The rows come from 5 hidden closed curves, with some noise, and rows from the same curve form a group. Each curve winds through 8 dimensions. The rows are also pushed far along 5 directions, which tell nothing about the answers.
(in the rows, 128 means zero)
Known rows, each followed by its group:
[147 108 115  92 116 129  91 159 181  90 143 115 133  97 117 125 143  85
  63 109]
Solik
[188 132 154 180 107 101 160 122  30 162 130 155 175 118 163  95 123 143
 154 139]
ludo
[125 117 120 105 114 162 106 109 159 166 115 122 111 134 151 134 147 138
  99 102]
ludo
[115 127 132 106 106 152 110 100  96 180  74 109 118 111 164 138 127 126
 152 151]
fozap
[112 111 127 119  69 114 145 137 146 131 156 166 131 131 186 117 139 113
  97  65]
volu
[109 130 157 103  80 159 133 108 120 150  88 121 114  96 179 110 121 149
 145 117]
Vovod
[ 96 129 160 100  98 174  99  90  99 202  87 125 125 109 185 114 131 152
 127 108]
volu
[122 114 124  89 124 128 118 148 154 117 141 113 133 120 148 134 141 107
 108 102]
Solik
[ 87 150 129 152 128 172 183 130 176 127 156 136 102 159 148 197 114 181
 183 157]
Vovod
[ 78 157 137  99 183 133 156 139 131 143  98  76  58 127  68 164  74 188
 171 205]
volu
[ 98 130 139 129 113 149  89 112 129 127  92  91  79  96 135 124 122 125
  93 118]
volu
[156 168 105 158 165  74 106 147  89 100 130 125  96 107  33  68 129 102
 147 194]
volu
[ 88 130 128 138  96 141 154 128 146 130 105 127 104 129 125 125 120 136
 139 120]
fozap
[139 110 131  88 110 183  34  96 115 179  32  77 120  80 127 116 158 103
  83 135]
fozap
[161 123 148 123 106 137  87 108 106 145  74  97  73 101 137  95 134 156
  88 117]
ludo
[ 92 124 134 105 126 134 110 120 166 110  89  93  49 129 111 151  91 175
  94 139]
volu
[117 120 115 118 128 132  60 104 143 125 110 124 121 112 121  87 161  74
  79  78]
ludo
[147 142 169 147  79 154 115 106  67 162 123 152 139 102 191 119 124 164
 165 144]
Vovod
[135 140  66 155 158  84 152 178 168  81 240 165 151 157 115 142 168  53
 142 114]
Solik
[ 48 117 118 105 147 178  92  88 147 167  87  70 132 112 155 176  91 114
 117 149]
Solik
[170 142 138 162  71 122 155 117  87 154 120 181 133 126 154  72 162 138
 163 108]
ludo
[118 147 123  90 160 107 107 129 135 106 145 128 127 121 116 105 133 104
 138 134]
Vovod
[ 93 142 118 136 136 133 135 103 114 145 129 123 130 124 166 139 121 100
 148 130]
fozap
[130 125 132 128 122 124 130 150 127 125 142 127 149 103 126 105 140  94
 103 106]
volu
[148 164 136 233  81 145 212 126  94 145 162 184 139 147 149 127 123 190
 191 164]
fozap
[ 74  97 107 100 104 146 106 134 210 112 139 124 110 138 152 139 159  81
  84  37]
fozap
[125 139 144 133 132 121 184 137 110 127 131 132 140 115 126 114 113 127
 166 139]
Solik
[ 95 127  91  69 194  98  75 129 178  87 153 103 126 137  89 124 132  66
 104 111]
Vovod
[111 135 178 131  56 161 130  80  56 192  90 140 146  91 233 110 115 155
 168 121]
Vovod
[ 65 116 104 131 124 152 150 119 181 134 136 136 135 152 144 157 139  93
 116  86]
ludo
[168 124 131 107  88 145  93 131 145 119 113 146 138 120 143  95 172 121
  93 107]
fozap
[180 134 128 149  89  96 182 162 117 123 169 172 129 140 156 131 133 157
 129 139]
Solik
[139 119 125 108 121 119  81 110 101 148 119 127 149 124 154 105 137 108
 113 119]
Solik
[109 102 116 101 160 132 127 145 153 123 129 112 149 143 103 163 139  95
 124 110]
Vovod
[189 110 147 113  86 112  94 147 110 111 173 193 179 126 187  86 214  72
 111  32]
Vovod
[119 113 150 117 117 125 115 132 104 139 104 125 130 123 124 105 137 125
 129  93]
fozap
[157 119 129  89  86  93 140 183 164  74 178 169 151 124 144 103 159  97
 100  82]
fozap
[144 138 112 166 129  87 145 149 115 107 162 146 102 142 117 140 120 133
 123 147]
volu
[114 145 128 140 103 115 166 134 128 123 164 159 110 128 162 118 125 128
 156 120]
fozap
[135 147 156 135 124 137  93 101  69 134  94 117 125  97 138  96 117 138
 166 160]
Vovod
[144 155 136 151 102  80 230 199 154  77 198 152  71 141 125 117 108 186
 151 134]
volu
[101 143 137 205 191 156 117  96  58 176 131 113 198 117  97 143 101 110
 145 182]
fozap
[162 140 167  93  91 111 129 150 100 130 110 140 125  87 138  66 135 146
  84 126]
ludo
[141 135 127 163 138 122 106 109  80 150  80 120 144 119  61  86 115 135
 144 168]
Vovod
[ 75 147 147 101 141 164 132  95 121 167 123 121 121 132 190 157 120 144
 165 135]
Vovod
[122 140 124 163 138 111 162 154 139 104 181 140 119 138 112 151 103 148
 118 150]
ludo
[114 132 128 176 112 158 128  92 109 181 100 131 131 118 142 113 131 132
 104 125]
ludo
[116 105 143 122 107 151 136 114 141 126 104 114 144 121 150 134 116 128
 121 100]
Solik
[ 91 134 113 152 106 136 184 151 178 110 143 141 103 146 107 139 121 146
 152 120]
fozap
[138 139 138 152  89 157 171 123 128 157 105 141 119 124 144 139 122 174
 139 160]
Solik
[108 116 146 163 107 172 141 105  94 189 148 157 207 126 196 145 147 104
 143  87]
volu
[116 123 129 129 102 141 178 159 175 109 160 129 112 137 147 173 104 167
 124 138]
Solik
[106 129 113 109 158 119 102 136 126 117 118 112 176 107  87 124 122  69
 114 153]
fozap
[151 132 127 108 100 129 161 163 185  89 126 124  99 122 119 120 135 154
  90 123]
ludo
[120 132 132 108 156 114  98 139 148  94 130  91  83 121  96 110 117 141
 109 120]
volu
[122 117 104 111 146 135 115 139 191 104 143 112 111 149  91 153 114 149
 104 134]
Solik
[190 134 148 104  59 108 151 182 166  55 151 161  93 109 140  84 162 142
 121 103]
ludo
[150 128 117 158 175 139  61 117 101 126 107 104 162 104  62 114 149  78
 108 154]
volu
[130 150 118 159 117 117 165 121 112 137 137 142 137 108 135 120 111 119
 134 165]
Solik
[125 135 111 175 180 108 134 130  83 126 131 110 159 121  77 143 104  90
 169 183]
ludo
[173 115 140 137 104 124  75 115  89 111  84 128 183  84  99  68 137  87
 102 132]
Solik
[ 90 113  98 157 138 151 111 113 175 142 151 122 139 142 129 137 143  86
  73  79]
ludo
[101 121 143 129  91 138 110  94  91 181  82 115  91 117 191 154 110 148
  98 126]
volu
[132 132 117 120 150 114 133 140 146 101 161 140 138 142  93 115 128 125
 155 123]
Solik
[112 135 130 141 159 138 154 140 139 122 156 140 142 159 133 162 143 130
 164 124]
Vovod
[154 108 126 114  81 116 112 157 153 102 121 151 109 139 115 111 153 140
 105  90]
fozap
[110 109 139  75 108 144 114 135 152 135 116 104 116 115 174 143 135 124
 102  98]
Solik
[113 116 139 120  91 161  96 115 147 126 119 115 104 112 161 135 123 144
 128 104]
Vovod
[157 128 140 129 104 103 175 154 120 128 147 159 134 150 136 135 114 183
 118 145]
volu
[168 169 124 215 142 103 197 175  91 104 183 162 157 127  36 111 107 160
 187 211]
fozap
[ 90 128 128 112 136 127 127 116 146 127 160 118 113 138 171 162  92 148
 132 122]
Vovod
[144 103 120 113 126 117 103 115 129 133 121 127 111 149 151 134 146 123
 107  86]
ludo
[195 134 140 139  44 105 158 148 111 115 154 194 135 134 205 117 159 155
 132 120]
fozap
[104 128 134 112 117 121 143 126 147 108 141 117 120 111 155 138  91 129
 121 131]
Solik
[112 121 127  99 140 134 105 125 132 147 116 117 122 123 122 144 123 122
 100 136]
ludo
[ 89  88 134  92  75 177  66  91 179 139 118 114 108 122 214 145 147 116
  89  37]
Vovod
[120 145 112 127 103 104 154 145 149 117 133 154  90 135 116  98 144 128
 130 120]
volu
[126 120 124  91 101 146  84 125 169 139 136 140 141 110 146  78 176  84
  49  59]
ludo
[107 139 131 135 142 135  51  72  51 186  53 110 130  85 113  87 136  82
 139 156]
volu
[ 89 139 141 144 127 121 147  72  49 178  90 133 145 137 178 139  80 149
 198 166]
Vovod

New rows. What belongs after each?
[151 164 124 175 114  79 224 187 129  64 222 175 137 130 115 126  97 146
 190 177]
Solik
[151  99 137  86 104 114  92 138 131 126 139 133 141 131 164 123 141 128
 101  87]
Solik
[129 137 112 160 143 118 162 117 128 119 126 140 150 125 100  98 134  91
 136 124]
Solik
[164 141 140 137 114  91 162 163 104 113 172 169 175 118 125  73 140 109
 115 121]
ludo
[167 142 143 147  49 116 148 131  69 162 143 188 133 113 229 110 169 122
 150 112]
Solik
[146 108 120 141 158 142  71 132 116 141 127 110 159 116  82 130 142  95
  96 126]
fozap
[129 135 111 136 108 124 105 113 109 147 144 153 153 128 170 106 150  93
 131 114]
Solik
[145 147  99 149 143 104 115 135 153  79 151 130 104 123  99 108 135 103
 103 145]
fozap
[ 90 134  99 118 175 145  72 114 183 103 124  83  97 108  80 122 134  74
  68 120]
fozap
[108 127 123 110 121 132 198 145 166 125 140 143 137 160 148 145 124 151
 139 115]
ludo
[146 125 134 116 117 125  99 130 111 112 110 119 125 101 124  96 150  92
 144 110]
ludo
[132 106 127 129 105 136 124 137 167  94 148 135 157 137 129 134 129 122
 114  95]
Solik
[ 98 117 115 103 183 137 105 144 164 115 116  67 109 118  58 160  94 126
 102 162]
Vovod
[ 98 140 132 154 149 120 176 148 116 126  86  97  91 141  47 156  72 194
 172 207]
fozap
[ 11  82 118 130 160 176 135 105 162 180 140  98 155 171 169 237 102 110
 129  73]
fozap
[162 116 134  95 130  89 124 160 135 100 157 145 154 138 111  83 136 130
  98  91]
volu
[161 132 127 122 107  68 167 155 115 103 132 165 133 144 107  83 129 137
 120 126]
volu
[167 119 129 102  91 140  69 113 126 133 117 150 166 113 167  87 168 100
  97  98]
ludo
[103 157 139 126 159 137 166 123 109 135  92  96 106 104  86 133  92 143
 178 199]
Solik
[133 154 123 169 138 126  96 102  95 125 108 125 133  92  99  80 133  89
 117 162]
fozap
[160 143 134 163  88 142 179 128 121 160 135 159 113 139 149 113 134 182
 143 131]
ludo
[112 118  97 121 122 149 163 158 236  91 179 135 112 159 116 156 145 132
 104  89]
Solik
[122 112 123 136 162 109 120 138 128 101 150 114 141 148 114 136 124 108
 136 101]
Vovod
[142 138 129 143 106  97 158 151  95 114 143 163 174 118 128 108 126 111
 150 153]
fozap
[ 84 120  92 151 160 135 113  99 136 164 153 127 157 167 151 144 137  95
 119  95]
volu
[ 93 129 116 151 141 142 184 114 161 131 125 124 120 145 129 145 119 122
 139 111]
Solik
[153 147 116 169 131 133 149 126 123 143 126 131 121 127  83  97 130 147
 123 156]
ludo
[151 155 129 144 112 142 164 142 148 112  99 123 101 117  70 109 115 175
 138 190]
Solik
[106 123 121 115 111 143 114 135 196 102 172 137 106 121 161 119 160  96
  79  51]
fozap
[137 135 132 114  91 133 149 131 113 148 114 136 116 122 167 128 138 139
 159 133]
fozap
[116 108 122 105 148 138  96  98 131 154  81  89  87 146 135 155 120 145
 104 121]
ludo
[142 103 127 115 125  98  81 116  90 118  97 118 138 118 124 120 118  98
 132 116]
Vovod
[113 146 135 149 150 123 125 134 109 129 126 109 118 109  95 135  95 141
 109 182]
ludo
[ 89 142 131 132 147 154 105  95 123 130 106 101 123 118 137 143 113 123
 159 153]
Vovod
[ 54 135 132 102 163 140 166 146 171 118 137  96  89 139 119 188  89 150
 144 148]
ludo
[108 137 127 160  89 150 129  76  97 177 113 140 153 117 189 127 101 138
 129 149]
Solik
[ 86 147 121 155 153 141 222 120 164 126 124 115  97 153 106 155  92 167
 167 152]
Solik
[152 136 122 168 109 148 129 135 152 117 148 144 126 123 117 114 153 128
 114 121]
fozap
[ 77 140 147 140 159 141 171 139 130 135 163 131 146 133 116 155  97 149
 147 144]
fozap
[195 137 136 141  85  76 125 140  87 103 140 155 135 108 137  85 114 145
 102 154]
Solik
[ 86 106  88 171 125 139  83  81 107 163 125 139 191 137 160 154 140  42
 122 109]
fozap
[151 147  94 145 191  62 119 140 134  47 137 101 141 105   4  67  87  81
 109 190]
Solik
[ 91 126 139  95 128 121 153 124 116 157 100 127 124 139 137 133 116 144
 141 127]
volu
[125 147 128 164 134 101 162 122  92 111 144 130 157 109 112 113  78 120
 155 181]
Solik
[156 153 106 162 126  91 185 165 158  78 212 191 152 158 120 124 145 123
 124 134]
Vovod
[178 126 119 125 144 104 119 158 115 118 131 131 142 122  86 115 154 106
  92 145]
volu
[124 127  93 138 147 123 116 125 153 109 145 121 132 147 126 164 128 105
 118 155]
fozap
[113 109 147 112 102 141 111 103  99 154  68 101 125 109 135 120 100 141
 147 125]
Vovod
[178 142 134 149 118  91 164 186 138  63 190 144 107 117 106 102 131 143
 138 123]
ludo
[144 140 109 147 117 111 120 106 122 129 121 136 126 111 121  99 115 121
  98 157]
Solik
[128 131 107 115 145 145 116 111 140 148 114 125 130 150 117 150 127 142
 142 158]
ludo
[165 140 176 141  65 102 196 167  81 119  84 148  76 121 108 110  98 232
 162 175]
fozap
[ 79 118 146 112 117 147 140 122 126 153  98 121 123 142 138 139 119 148
 150 104]
fozap
[ 73 107 145  36 134 168 103 113 172 161  59  73  99 111 153 142 121 135
  59  97]
ludo
[126 124 148  71  77 140 112 135 160 111  56 112  56  95 130 113 144 143
  82 118]
ludo
[150 109 105  66 150 116  37 114 144 114  85 106 135 120  96  98 156  79
  78 123]
ludo
[ 61 110 103 179 166 139 144  75 101 169 139 114 186 150 176 192  94  73
 144 121]
Solik
[115 131 135 140  85 110 154 133 117 137 124 142 103 125 156 125 107 150
 112 133]
volu
[134 138 145 119 144 114 133 148 107  96 121 113 128 105  88 129 102 135
 170 173]
Solik
[128 132 120 119  94 127 126 137 161 103  96 121  61 120 111 133 123 160
 105 151]
fozap
[114 124 119 108 153 136  87  86 106 156  70 109 144 138 122 131 121 121
 130 161]
ludo
[156 127 108 160 161  93 121 154  96 101 156 124 155 117  78 120 127  76
 145 152]
ludo
[116 135 119 137 187 125  87 118  93 135  96  87 104 118  72 152 118 114
 135 178]
volu
[158 127 130 159 120  97 127 149 119  96 175 159 132 141 121 128 120 141
 121 129]
volu
[130 141 166  90  84 133 197 159 143 126 112 118  63 128 172 144 105 222
 149 147]
Solik
[146 138 136 109 133 105 105 140 126  94 148 127  96 125 109 102 120 151
 147 130]
Vovod
[130 141  97  87 152 110 122 161 195  79 146 107  58 139  79 150 121 145
 118 161]
fozap
[146 156 141 162 103 108 149 130  64 123 132 146 157  86 135 102 106 117
 168 188]
Solik
[146 130 139 102  79 146 129 136 148 142  96 133  87 112 147 101 157 151
  84 109]
volu
[138 131 143 120 143 156 108 120 119 149 105  94 110 107 123 117 143 133
 124 129]
fozap
[104 108 159 104  95 149 107 105 126 152 118 134 144 123 218 145 141 121
  82  75]
fozap
[134 100 138  89 126 141  85  86  79 193  51 104 160 113 165 121 141  99
 102 112]
ludo
[114 118 103 137 158 156  95  95 131 165 143 117 142 152 166 169 144 101
 138 115]
fozap
[ 97 139 118 129 168 136 138 109 136 127  91  87 136 121  70 107  91 128
 145 168]
Solik
[ 87 146 109 164 139 145 119  87  96 162 128 138 143 129 157 154 127  91
 181 154]
Solik
[151 113 121 123 135 104 140 164 140  96 178 139 154 152 119 146 119 138
 136 123]
Solik
[154 129 137 135  97  87 145 124  74 144  97 161 157 128 130  77 125 133
 125 134]
volu
[144 111  98 135 119 116 165 158 186 100 157 141 127 152 111 140 149 112
 102 102]
ludo
[116 110 123  90 155 119 150 165 183 103 155 121 132 145 118 145 143 114
  87  84]
Vovod
[115 132 123 147  94 138 137 121 137 127 155 145 154 124 169 131 115 129
 137 130]
Solik
[156 112 120 124 123 118 142 163 151 115 162 145 127 141 147 143 170 110
  96  84]
volu
[166 125 132 100 121  88  97 141 106 118 103 124 122 110 111  63 148 112
  82 108]
volu
